The rows of a group lie close to one hidden flat surface of 10 dimensions, which may be shifted away from zero. Surfaces can cross.
Known rows, each followed by its group:
2 20 15 6 16 23 -12 -19 7 -12 -7 8 -32 7 | Z_869
-19 -36 -7 -32 -16 -14 5 13 -25 14 12 11 -25 5 | Z_248
-45 -16 27 -24 -7 -11 1 9 29 -9 -4 -28 -7 -2 | Z_401
0 -22 11 48 15 16 -19 2 16 21 -27 -18 34 41 | Z_166
4 47 -1 10 8 -12 27 17 21 -5 3 2 51 -9 | Z_248
-6 13 -21 -16 40 30 -24 -7 -1 -14 -30 52 -6 -7 | Z_401
21 -44 12 -11 10 -32 -34 -39 0 -47 -18 7 -20 -17 | Z_248
-13 -48 14 -29 39 -15 13 -3 -4 -17 -39 3 10 -60 | Z_166
-11 49 35 -7 54 -21 28 6 15 10 -55 -7 6 18 | Z_166
-5 -31 30 2 -2 -8 -30 -13 -18 -20 5 -7 -18 -6 | Z_248
-16 -20 17 13 6 -1 2 15 -9 21 4 -28 32 11 | Z_166
1 37 -9 -16 7 13 -5 0 41 10 -14 1 -4 5 | Z_401
-6 -17 18 5 7 -2 11 1 14 6 14 -5 0 18 | Z_869
7 6 18 -5 -3 11 3 -2 19 20 14 -19 -20 -5 | Z_166
-13 -17 -9 -1 21 1 20 -14 -7 -17 -34 -2 -17 0 | Z_401
-26 -25 -4 36 -15 28 2 23 -20 3 17 21 22 6 | Z_166
50 -1 51 21 11 -17 15 -4 -37 25 49 -9 10 -22 | Z_166
-19 -29 -14 3 8 35 1 9 9 13 -5 6 9 -8 | Z_166
2 2 16 24 13 14 24 10 -2 22 -13 -8 10 -6 | Z_869
-20 -55 5 -45 12 -11 15 -2 -5 15 -17 0 -40 -9 | Z_248
-3 -30 -29 -18 -11 0 31 -14 -14 -8 55 -12 -14 13 | Z_869
17 -1 -3 10 -15 5 -47 -4 24 6 -6 23 -11 22 | Z_401
-7 -14 -22 9 38 24 23 9 -40 0 -10 23 38 -23 | Z_166
27 -3 15 15 12 -17 -2 12 -4 28 -4 41 3 29 | Z_248
-8 11 10 -1 21 -3 13 2 -12 5 6 6 1 21 | Z_869
-17 -29 14 23 -7 -36 -6 23 27 -24 1 8 78 -3 | Z_401
26 28 -33 7 34 51 45 10 5 17 42 52 30 -29 | Z_869
3 8 12 2 15 18 7 3 6 27 4 -19 3 6 | Z_166
0 -27 1 2 -6 9 -15 2 26 -12 -10 50 -17 -11 | Z_166
-3 11 13 11 34 12 22 3 17 -3 -35 31 -4 -9 | Z_166
21 -6 -21 12 -19 -8 8 -6 -15 3 6 -15 9 -7 | Z_401
1 21 5 14 13 7 -16 0 -3 4 -28 -11 17 0 | Z_248
8 -19 30 34 -17 2 -27 4 19 14 6 -33 19 4 | Z_401
-19 9 -18 -50 13 18 -24 13 -33 26 -5 1 -8 -17 | Z_401
-19 22 18 -18 12 -14 -12 0 20 1 -29 -30 4 18 | Z_401
-31 -40 4 -6 -5 -11 15 18 9 9 2 -3 12 13 | Z_248
2 24 10 12 5 -8 5 -19 42 -20 -30 -10 -21 27 | Z_401
-6 -24 16 -2 2 -39 5 16 5 20 -13 7 9 32 | Z_401
16 11 19 42 17 31 -17 10 -23 18 -8 19 25 -14 | Z_869
0 20 -25 -14 10 -3 2 -4 -18 -6 7 3 8 11 | Z_869
-7 -26 -33 -16 -4 8 11 -6 34 -18 16 10 9 -10 | Z_869
8 12 -20 -18 -1 33 -7 -4 5 12 4 19 -33 -11 | Z_401
30 -37 -52 -12 -25 -8 -3 -20 -18 -15 11 41 -34 -1 | Z_248
-4 -22 -5 -25 9 -21 13 7 8 3 -17 0 9 -23 | Z_248
-7 -24 41 18 10 13 -14 -15 -19 -24 22 4 -19 -11 | Z_248
17 39 21 17 12 11 15 15 6 29 5 10 14 -2 | Z_869
-27 17 39 -11 27 -7 7 -3 -24 1 -33 -10 -44 21 | Z_869
-15 -3 10 -1 17 10 11 12 15 33 -6 -30 19 10 | Z_166
-5 -8 -11 -7 3 15 -12 -24 -17 -34 0 -4 -19 -22 | Z_248
5 12 -4 22 -27 -26 19 15 -39 -13 24 10 27 -7 | Z_869
12 36 17 -20 -13 -15 -2 18 -13 41 26 -8 -10 10 | Z_869
-1 -33 -15 -10 -6 -26 -6 -6 -25 -43 33 48 7 -1 | Z_248

New rows, each followed by its group:
18 25 -21 -7 -20 5 -26 6 25 12 9 2 14 -1 | Z_401
-3 -11 8 16 37 20 1 24 -6 25 -7 69 20 20 | Z_166
-14 54 29 10 -4 -17 26 11 1 -27 -39 20 -22 -21 | Z_869
10 -12 -18 3 -17 -19 9 -3 7 18 -16 -39 7 10 | Z_401
19 -42 -3 -18 -7 -15 -34 4 22 11 10 36 7 -2 | Z_166
-13 -7 -5 -27 -32 -10 -61 13 1 6 11 -15 16 -1 | Z_401
-1 35 -11 -13 -9 -24 10 19 -13 17 -22 -13 14 -6 | Z_869
-12 -22 35 15 -13 13 -26 8 -5 -5 28 -7 11 -20 | Z_401
-10 -13 13 -9 -27 -16 -16 25 -15 21 -11 -9 3 -20 | Z_869
21 17 -14 2 7 -9 24 -1 15 0 -2 23 5 6 | Z_248
-7 -4 -12 1 8 -4 16 12 -17 -10 -3 16 25 -19 | Z_166
56 -1 -18 -7 2 -2 -30 -18 6 24 23 5 3 6 | Z_166
6 26 -17 -36 2 -35 -19 10 -16 0 -1 34 7 16 | Z_166
-9 3 -23 -21 26 -8 -17 -13 -23 -13 15 5 13 44 | Z_869
-10 21 7 0 11 -15 25 2 -2 -35 22 38 3 8 | Z_869
-1 -20 -18 -1 -39 -22 4 17 -29 -7 29 3 20 -17 | Z_869
-46 5 4 -18 16 27 -1 16 8 20 -20 -13 -11 17 | Z_166
-5 11 -5 -3 22 -37 -18 6 -6 -3 -42 5 38 33 | Z_166
-26 -18 3 -29 19 -29 -24 20 22 14 -17 1 37 31 | Z_869
29 40 12 -1 27 7 13 -22 -1 3 -14 -17 -23 -14 | Z_166
-14 5 12 -10 32 14 1 10 -20 18 -10 7 0 5 | Z_166
5 0 35 36 12 -4 3 -4 17 -21 14 8 26 4 | Z_248
-33 -42 1 -3 -26 6 -7 31 -1 18 31 -3 24 4 | Z_166
-8 29 4 -24 32 -17 -3 34 -2 37 -8 20 48 17 | Z_869
-23 19 5 -1 19 -1 9 20 2 -5 -25 51 1 14 | Z_166
-5 36 15 -8 32 -6 -1 5 -21 -8 14 39 6 25 | Z_869
-9 2 4 3 4 15 -6 -5 7 -11 -4 -17 7 -17 | Z_401
-14 -33 -3 -1 1 15 1 -9 -7 -4 -8 -12 -17 -3 | Z_869
-14 9 10 29 -14 18 -22 -15 9 -8 -14 -46 -13 29 | Z_248
-7 -9 -12 -7 1 2 -30 -6 -4 -3 -24 -14 3 0 | Z_401
18 15 0 19 -7 17 -15 0 9 -5 16 8 19 -17 | Z_401
11 -7 -5 20 26 31 4 -12 -8 -2 -7 30 -15 4 | Z_248
21 20 4 14 -19 -10 33 9 5 7 36 3 11 -11 | Z_401
2 14 39 29 -4 -13 5 2 22 -7 8 -28 24 2 | Z_401
17 9 16 -12 11 -6 -3 -1 -30 7 9 31 -25 -11 | Z_248
29 56 3 28 -1 2 0 -18 13 -1 3 -25 -4 32 | Z_869
-23 12 13 -8 -5 7 -1 0 6 -7 -14 -7 -26 -3 | Z_166
-47 31 23 -4 -9 -45 2 38 -9 -14 -16 42 13 39 | Z_166
-22 -32 33 9 46 6 -8 16 -16 20 -31 15 22 14 | Z_166
51 -23 -15 9 -6 -14 31 -39 56 -22 -5 -3 -25 -23 | Z_248
9 -26 36 28 4 1 -2 -5 15 -15 -16 22 -13 -19 | Z_166
25 -11 25 35 0 -16 26 -2 -11 -27 6 30 12 -39 | Z_166
9 -14 10 5 -4 -23 1 4 -6 -15 0 25 11 -16 | Z_166
7 4 1 5 -9 -1 19 -2 17 -10 -1 -7 -1 -22 | Z_166
-29 -18 27 -15 11 -17 11 16 -3 1 4 -4 16 -10 | Z_248
3 10 19 43 24 2 -4 -2 7 9 -37 -15 24 33 | Z_166
-27 24 1 6 13 27 -8 6 -36 4 -12 -2 -12 19 | Z_166
-26 -13 24 -17 51 11 -30 -3 -5 -12 -6 38 -3 28 | Z_869
14 33 16 20 16 -6 -9 -18 -30 -34 -4 14 -7 2 | Z_401
18 16 -16 29 7 9 6 -14 15 -16 -28 10 6 1 | Z_166
-7 15 19 13 15 -8 14 -6 -22 -26 22 22 -6 24 | Z_869
-7 13 -2 -9 6 10 25 -4 -12 -10 7 10 -27 -11 | Z_869
10 35 6 -5 8 -25 -30 -10 -8 -14 -22 16 -13 34 | Z_401
11 27 -16 -9 1 16 -28 -11 36 -13 -9 12 -6 -2 | Z_869
21 -26 12 -24 43 -8 -28 -9 -35 6 -15 32 -5 -19 | Z_166
9 42 -4 34 -14 1 -26 -8 -8 -26 6 -4 19 24 | Z_248
-25 6 8 -7 17 27 44 -6 8 -16 23 -5 -22 -10 | Z_248
-5 1 -5 -15 1 -17 7 -4 3 -3 -18 4 -21 16 | Z_401
11 -4 4 -11 4 -9 8 -7 -6 -16 -3 13 -11 -35 | Z_166
0 22 26 18 7 3 5 -3 4 -2 12 -2 -3 17 | Z_248
12 7 12 16 11 11 -1 4 34 13 15 8 22 13 | Z_869
-6 10 18 -9 14 23 -12 2 11 20 -7 -3 -17 1 | Z_401
13 5 -8 6 12 16 -15 -8 8 15 -9 1 0 14 | Z_166
4 1 13 -12 -7 -18 -6 1 -11 1 4 -1 -8 -9 | Z_248
34 34 -21 18 -18 -23 13 -15 28 -16 -7 -24 20 -1 | Z_166
-30 -69 -62 -8 -34 -5 -12 6 -12 -28 -5 -1 33 -16 | Z_248
6 5 -3 9 -8 -1 -18 2 36 4 -16 -9 19 1 | Z_869
